There are 5 ways to turn a row about zero (a turn may also mirror it). The second row of each pair is the first, turned, with some noise. The first 45 pairs use one turn. New pairs use 2 turns, one after the other, and a turn may come again.
Some pairs, each with its turns in order after it:
[-1.70  0.58 -1.43  4.79 -0.75  0.29  1.31 -2.02]
[ 0.62  3.17  4.75 -1.22 -0.28 -0.60  0.00  1.95] -> (2)

[-2.20 -0.06 -1.89 -0.40 -1.93 -1.12 -2.99 -0.54]
[ 3.45  0.55 -0.64  2.62  0.26  1.48 -0.28  0.57] -> (4)

[ 2.78  0.64 -0.68 -0.21  1.91  0.64 -2.23  4.80]
[ 2.81 -3.22 -3.48 -0.46  2.17 -2.12 -0.04 -0.47] -> (1)

[ 1.14  1.95  0.13  2.37  0.49  1.05  1.60 -3.56]
[-1.34 -0.86  1.73  1.84 -2.48  0.37 -2.88  1.70] -> (1)

[ 0.57  0.66  1.77  0.77  0.21  2.86 -0.01 -2.26]
[-2.32 -0.55  2.08 -1.79 -0.41  2.37 -0.03 -0.18] -> (2)

[-1.11 -1.05  1.70  1.10  1.82  0.88  2.28 -1.89]
[ 0.94 -1.48 -1.97 -2.56  0.90 -1.41 -1.65 -0.55] -> (0)

[ 3.17  2.05 -0.10  3.39  3.24  0.61  1.12  3.16]
[-4.10  0.65 -1.82  0.34 -1.21  0.06  5.12 -0.04] -> (3)

[-1.63  1.30 -1.88  2.56 -1.62 -1.04  0.59 -0.56]
[-0.74 -0.34  0.15  2.53 -2.87  1.56  1.17 -1.21] -> (1)

[ 3.37 -3.92 -0.65  2.12 -1.91  0.29  2.48 -0.12]
[-3.47 -1.90 -1.34 -1.85 -3.74  0.69 -1.11  2.92] -> (0)

[ 1.63  2.82 -0.23 -0.97 -2.92 -0.73  0.82 -1.24]
[-0.04  2.02  2.43 -0.05  2.63  1.47  1.02  1.59] -> (4)

[ 1.52  1.15 -3.61  1.41  1.12 -0.30  2.43  0.72]
[-4.65  1.04 -1.42  0.96  0.15 -1.10 -0.06 -0.79] -> (0)

[ 0.98 -0.24  1.82 -4.07  1.14  0.72  0.77 -1.98]
[ 2.41  0.08 -1.59 -1.10  1.08 -1.52  3.43  1.32] -> (0)

[-2.03  1.56  1.88  3.81  2.22 -0.26  0.19 -0.25]
[ 0.40  0.99  3.50 -0.51 -0.66  0.52  3.39 -1.38] -> (2)

[ 0.39  0.86 -0.78 -1.57  2.59  0.24 -2.20  0.20]
[ 0.67  2.65  0.40 -0.29  0.49 -0.19  1.70 -2.03] -> (0)

[ 2.60  1.19 -0.71 -2.15  0.57 -0.23  1.69 -3.09]
[-1.55  0.54  1.72  1.33  1.46 -2.03 -4.10 -0.42] -> (1)

[ 2.32  0.24 -0.35  0.28 -1.70 -1.85  1.79 -1.82]
[ 0.90  2.70  1.66 -1.70  2.43 -1.32  0.00  0.49] -> (4)

[-0.42 -3.89 -1.21  1.03  4.55  1.13  1.12  0.56]
[ 1.82  2.71 -1.47  0.95  0.45 -2.41  1.17  4.38] -> (1)

[-0.70 -1.13  4.29  0.68 -1.71  2.31  1.41  0.56]
[-3.46 -0.48  3.10 -1.57 -0.86 -1.08 -2.35 -0.97] -> (3)

[-0.73  1.74 -1.63 -3.30 -2.09  1.44 -0.08 -1.29]
[ 2.63 -0.78 -0.11 -1.26  2.73 -2.55 -1.42  1.44] -> (3)

[ 0.04  0.12 -0.73 -3.94 -0.67  2.99  1.56 -1.10]
[ 0.45 -2.03 -1.75 -2.24  1.73 -2.90 -2.40  0.66] -> (3)

[-1.33  0.77 -1.21  0.27  0.78  0.45  1.66  1.99]
[ 0.70  0.50 -1.42  2.29  0.80  2.00  1.00  0.62] -> (1)

[-0.60  0.63 -0.38 -0.75  0.58  0.96 -0.44  1.87]
[-1.12 -0.24 -0.51  0.87 -1.42  1.07  0.23  0.14] -> (4)

[-1.04 -1.16 -0.72  0.77 -1.72  0.43  0.03 -1.24]
[-0.69  1.73  0.27  0.16  1.47 -0.11 -1.40  1.45] -> (2)

[-1.59  2.37  0.02  1.63  2.82 -2.68 -0.94 -0.07]
[-1.12 -1.46 -2.45  2.36  2.80 -0.35 -1.80  0.50] -> (4)

[ 0.44 -0.34  4.03 -2.06  0.12 -1.87 -0.53 -0.17]
[ 2.61  0.25  0.71 -1.40  2.33  0.83  1.37  2.82] -> (0)

[ 2.17 -2.54  0.40  0.51 -2.48 -0.09 -0.67  4.90]
[-0.44  3.17  1.27 -0.72 -4.08  1.45 -3.44 -0.02] -> (4)

[ 2.24  3.70  1.08  0.93 -0.64  2.69 -0.73 -1.32]
[-1.50 -4.11  0.23 -0.05 -1.06  0.77 -3.31  0.84] -> (1)

[ 0.48  0.31 -0.36  1.96 -2.21 -0.76  3.60 -0.80]
[-1.44 -2.77  1.44 -0.15  1.41  2.50  0.26  1.53] -> (3)

[ 1.69 -0.01  1.92  0.48 -1.46 -3.66  0.89 -0.05]
[ 0.33  1.86 -0.90 -0.39 -0.84 -1.50 -1.40 -3.84] -> (2)

[ 1.60 -0.07  3.01 -1.21  0.72 -1.76 -2.34  0.02]
[-0.94 -0.97  2.01  0.37  1.20  0.42 -2.61 -3.28] -> (4)

[ 0.56  1.74 -0.07 -1.22  1.97 -0.27  1.66  0.37]
[ 1.04 -2.58  0.55  0.23 -0.97 -0.65  0.22 -1.23] -> (2)

[ 2.82  1.56 -2.73  4.54  0.70  0.27 -1.81 -1.42]
[-4.47 -0.93  0.37 -0.98 -0.50  3.27  0.51 -3.69] -> (0)

[ 1.01 -3.44  1.09 -1.42  1.53  1.10 -3.94 -1.37]
[-1.52  0.42 -1.41  2.48  2.25  4.71  0.47 -0.48] -> (2)

[ 1.02 -3.80 -2.59 -0.40 -3.05  1.92 -4.18 -1.60]
[ 3.29 -1.71  0.98  5.12  0.12 -2.77 -2.27 -1.15] -> (3)

[-4.65  3.42 -0.05 -2.71 -1.92  1.79 -2.72 -0.68]
[ 1.86 -2.09 -0.32  3.44  0.86  4.90  2.95  0.61] -> (4)

[ 1.82  1.41  0.78 -1.12 -1.03 -1.40  1.79 -1.14]
[-0.79  1.59  1.56 -1.24  2.51  0.50  0.13 -0.20] -> (4)

[-1.07 -2.46  0.93 -0.02 -1.13  0.53  1.32 -0.27]
[-0.82 -1.07  0.79  0.32 -0.05  0.74 -2.91  0.14] -> (3)

[-0.72  0.86  0.48  0.74 -1.43 -0.86 -1.16 -0.10]
[ 0.04 -1.05  1.10  0.77  0.64  1.44 -0.27 -0.01] -> (0)

[-0.72 -1.83  3.73 -4.21 -2.31 -0.83 -0.03 -0.48]
[ 4.75 -0.78  0.02  0.49  0.39 -0.24  1.58  4.35] -> (0)

[-0.99  4.05 -0.34 -1.99  1.69 -2.65  0.46 -0.81]
[-0.29 -2.08  1.78  2.42 -3.28 -2.38  0.42 -1.55] -> (2)

[ 0.57  1.88  0.72 -0.30 -0.45 -2.53  0.27 -2.54]
[ 2.15 -1.03  1.01 -1.78  1.06  1.81  1.33 -1.18] -> (3)

[-4.07 -2.05 -3.33 -1.37 -3.77  0.61 -5.57 -1.14]
[-5.64 -0.52 -0.21 -2.13 -1.04 -1.62  6.07 -1.95] -> (1)

[-0.98  0.46 -0.70 -2.43 -3.84 -2.23  2.39  2.16]
[-0.37  2.76 -0.85  0.42  1.41  2.67  0.15 -4.52] -> (1)

[-0.15  0.31  0.31 -3.24  0.96  0.03 -4.43 -2.00]
[-2.99 -1.32 -1.61  4.23 -0.60  2.46  0.60 -0.13] -> (2)

[-0.84  1.37  0.20 -0.87 -2.83  1.49 -1.35  0.46]
[ 0.85  0.99  2.09  0.03  1.47 -2.52 -0.28  1.12] -> (3)

New pairs, each followed by its turns in order:
[ 1.39  2.14  0.80 -1.72 -1.12  2.07 -1.14  2.60]
[ 0.60 -0.66 -1.36  1.74  2.17  0.12 -3.01  2.25] -> (2) (3)

[ 1.56 -4.15 -1.10 -0.02 -0.17  3.23  3.28 -1.61]
[ 2.00  0.06 -0.12  2.53  4.82  1.03 -2.53  1.88] -> (0) (3)

[-2.38 -0.07  0.42 -0.95 -1.36  2.65 -1.09  0.62]
[ 0.42  1.93 -0.31  0.92  0.13 -2.64 -2.00  0.16] -> (2) (0)

[ 1.94 -1.57 -1.00 -2.12  2.15 -0.44 -0.10 -0.82]
[ 0.74 -1.24  1.29  0.73 -1.87 -2.85 -0.42  0.47] -> (2) (4)

[-1.44 -0.97  0.45 -1.14 -2.59 -0.30 -1.67 -0.58]
[-0.96 -2.29  0.00  0.51 -0.03 -2.00  1.09 -1.68] -> (4) (3)

[ 3.69 -1.87  1.63  2.39 -0.09  0.05 -0.33  0.33]
[-2.17 -2.83  0.11 -0.27 -2.00  1.93 -1.68  1.59] -> (2) (2)

[-0.34  3.47 -1.55 -2.91  3.63 -2.08 -1.86 -0.14]
[-3.03 -0.79 -2.30 -1.08  3.93 -1.71  0.60 -3.07] -> (0) (0)

[ 0.77  5.24 -1.68 -1.00 -3.35  0.78 -2.44 -1.30]
[-2.54  2.54 -2.03 -2.82  3.92 -0.54  0.82  3.72] -> (3) (0)

[-0.94  2.38  0.73  1.47 -2.45  0.97  1.44 -2.87]
[-0.10 -0.09  2.42 -2.30  1.35  2.55  1.82 -1.38] -> (2) (1)

[-0.54  2.34 -0.31  3.30 -0.53  1.67 -1.39  0.34]
[ 3.50 -1.18 -1.02 -2.06  0.11  1.09 -0.53  0.13] -> (0) (0)

[-1.43  1.68 -1.02 -1.39 -2.15  0.68 -1.97  0.26]
[ 1.36 -1.72 -1.88 -1.85 -0.22 -0.46  2.28 -0.31] -> (1) (4)

[-3.19  0.90  2.08  1.01  0.95 -0.66  1.83  0.62]
[-0.09 -0.75 -0.64  2.52  0.27 -1.71 -2.15 -2.38] -> (0) (4)

[-0.64  0.08  1.32 -1.12 -1.69 -0.61 -1.02  2.25]
[-1.76 -0.20 -0.05 -1.15 -0.27  2.19  0.09  1.42] -> (4) (2)

[-0.92  5.02  1.10  0.07  0.40 -0.26  0.06 -0.74]
[ 2.83  0.17  0.23 -3.40  0.72  2.62 -0.60  0.55] -> (2) (4)

[-0.68 -2.08  0.28  0.15 -3.14  2.00  1.53 -0.14]
[-1.84 -0.74 -0.26 -0.72  3.66 -1.90 -1.34 -1.41] -> (4) (3)

[-0.28  0.55 -2.09 -1.36  3.25  3.78 -1.00  0.67]
[ 1.36  0.90 -1.01  2.25  3.88  2.72  0.87  1.63] -> (3) (3)

[-1.40  3.48  0.34  2.01  0.73 -3.29  0.87 -1.48]
[ 3.65 -1.31  0.38  1.87  0.67  1.83  3.40  0.75] -> (4) (2)

[2.22 2.34 2.56 2.16 2.15 3.43 0.32 4.29]
[ 4.63  0.92 -0.49 -0.41  5.13 -0.33  0.17  2.57] -> (0) (0)

[-0.11  0.51  0.37 -2.86 -1.45 -0.24 -0.96 -1.99]
[ 1.64  1.54  0.58 -2.51 -1.67  0.30 -1.58 -0.29] -> (1) (3)

[ 1.21  0.39 -4.47 -0.25  1.18 -0.14 -0.41  0.71]
[ 1.38  1.28  0.79  2.76 -2.89 -1.01  1.10 -0.41] -> (1) (1)

[ 1.95 -3.10 -0.21 -0.39 -0.72 -3.72  2.08 -3.88]
[ 1.14 -0.81  3.74  1.12  3.02 -3.80 -2.43 -1.72] -> (4) (1)

[-3.72  1.78  0.42 -0.92 -2.78 -3.42 -3.24  1.02]
[ 0.50  1.62 -4.07 -0.75  2.85  1.21 -1.58  3.96] -> (2) (4)

[-0.96  0.02 -1.58 -2.80 -0.14 -2.81  2.36  1.48]
[ 2.40  1.11  1.23  0.67 -2.18 -3.28  1.05 -1.64] -> (2) (1)

[ 2.44  2.68 -1.80  1.26  1.34  4.00  0.52 -1.35]
[ 2.79 -0.03 -2.25  1.42 -3.67 -0.18 -3.00  0.49] -> (1) (4)

[-1.41 -1.87  1.82 -0.85 -0.25 -1.51  1.07 -2.67]
[-0.92  0.71  3.20  1.75 -0.01  1.07  1.90 -1.04] -> (2) (2)

[ 0.02 -2.15  0.22 -3.18  3.15 -0.64 -0.41 -1.15]
[ 4.18 -0.87  2.02  0.84  2.36 -0.22 -0.04 -0.32] -> (1) (1)

[ 0.35 -0.62 -2.25  2.03  1.38  1.27 -0.16  1.92]
[-1.00 -0.65 -1.08  2.62  1.20  1.26  0.96  1.98] -> (1) (3)

[ 2.62 -0.14  1.22 -1.80  1.37  1.64  2.74  1.35]
[-1.54  1.31  2.89  0.36  1.61  3.06  1.02 -0.08] -> (4) (1)

[ 0.43  2.24  0.34 -2.06 -1.64 -0.14  2.71  0.54]
[-1.68 -1.00 -2.52  1.01 -0.67 -0.05  1.33 -3.32] -> (3) (4)

[ 0.48 -0.64 -0.27 -0.48 -2.06 -0.74 -1.39  1.99]
[-0.57 -0.56 -0.87  2.63  0.05 -0.59  0.87 -1.64] -> (2) (1)

[ 0.97  1.20  2.38 -1.00  0.06  0.23 -0.02 -1.57]
[ 1.36 -1.02 -0.83 -1.56  0.31  0.30 -1.28 -1.57] -> (3) (3)

[-0.38 -0.04  1.38 -0.94  1.08 -0.27  0.59 -1.64]
[ 1.73 -1.23  0.00  1.19 -0.13  0.41 -0.93  0.25] -> (0) (2)

[-0.49 -0.55  0.38 -1.39 -1.31  0.75  2.10 -0.06]
[-1.43  0.60 -0.15  0.52  2.26  1.34 -1.44 -0.04] -> (4) (1)

[-0.50 -1.08 -1.60 -1.27  3.16  1.25 -0.60  0.93]
[-2.69 -1.61 -1.33  1.42 -1.84  0.13 -0.11 -0.30] -> (2) (3)

[ 0.97 -3.05 -2.47  0.89 -2.14 -1.63 -0.70 -0.06]
[ 0.19  0.09 -2.29  0.31 -4.25  0.26 -1.27 -0.69] -> (4) (2)

[ 0.72 -0.36  4.54 -0.08  1.63  2.49  0.37 -0.21]
[-1.52  3.44  1.54 -3.13  0.42  0.73  1.37  1.03] -> (4) (1)

[-0.02 -1.82  1.99  0.00  1.00  1.96  0.99 -0.33]
[-0.27  0.27  0.84 -0.66  2.01 -0.48 -0.49  2.89] -> (2) (1)

[-1.56 -2.09  1.57 -1.18 -5.60 -0.45 -0.86 -2.96]
[-2.32 -2.68 -1.71 -0.99  1.54 -3.38  0.63 -4.97] -> (4) (3)

[ 1.87 -2.65  0.19  3.71  2.17  0.05 -1.45 -3.88]
[-1.48  2.65  2.50  1.96  4.54  1.79  0.19 -1.54] -> (1) (3)

[ 0.13  1.92 -0.54  0.02  1.60  0.21 -2.00 -0.61]
[-0.13 -1.68  0.42 -0.76  1.86 -1.26  1.66 -0.12] -> (0) (4)

[ 0.90  0.15  0.96  1.47 -0.43  1.16  3.31  0.78]
[ 0.17  1.21 -1.52  2.07  1.73 -1.91  1.27 -0.26] -> (0) (2)

[ 1.01 -2.66  3.49  0.55 -1.52 -4.18  0.91  1.04]
[ 0.97 -0.68 -0.07  2.82  4.53 -2.26  1.87  0.28] -> (2) (4)

[ 0.62 -2.56  2.97 -0.88  1.96 -3.57 -3.45 -1.37]
[-4.30  1.20  2.19  2.05 -1.81 -0.06  3.28 -0.35] -> (0) (4)

[ 0.01 -2.28 -3.37 -0.37 -1.27  1.10  0.19 -1.52]
[ 0.79  0.13 -0.36  1.79 -0.48  0.41 -2.81 -2.71] -> (4) (1)

[ 4.28 -1.26  0.53 -1.36 -0.14  0.17  0.54  1.09]
[-0.03 -1.81 -0.89 -2.01  1.15 -3.67  0.59  0.02] -> (0) (2)

[-0.66  1.09  3.90  0.16 -0.52  1.61 -2.39 -0.67]
[ 0.69 -0.73  0.81 -2.68 -0.37 -0.46 -2.41  3.24] -> (2) (3)

[ 1.17 -0.40 -2.29  1.28  0.61  1.69 -0.71 -1.88]
[ 0.95  2.78 -0.98  0.41  0.22 -2.59  1.11  0.54] -> (1) (2)

[ 1.99 -1.95  1.89  2.21 -0.04  0.04  0.49 -0.88]
[-0.65 -1.62  1.83  1.59  1.08  0.15  2.58 -0.46] -> (2) (4)

[-0.09 -2.97  0.26 -1.60 -0.16 -0.96 -1.46 -0.82]
[-1.10 -1.33 -2.77  0.46  0.31 -0.07 -1.96 -1.09] -> (0) (1)

[-3.60 -1.21 -0.62 -1.30  0.46 -0.65  0.49  3.71]
[ 2.24 -3.96  0.93  0.00 -1.79 -0.64  0.11 -2.31] -> (0) (1)

[-3.40  3.47  4.03  0.56 -1.63  0.31 -1.63  1.21]
[ 0.63 -0.41  0.82 -3.55  2.21  3.18 -2.97  3.39] -> (2) (3)

[-0.61 -3.55  1.87 -2.25  4.13 -2.72 -2.65 -1.16]
[-1.59 -3.93 -1.78  2.18  3.27 -1.64 -3.92 -1.04] -> (0) (1)

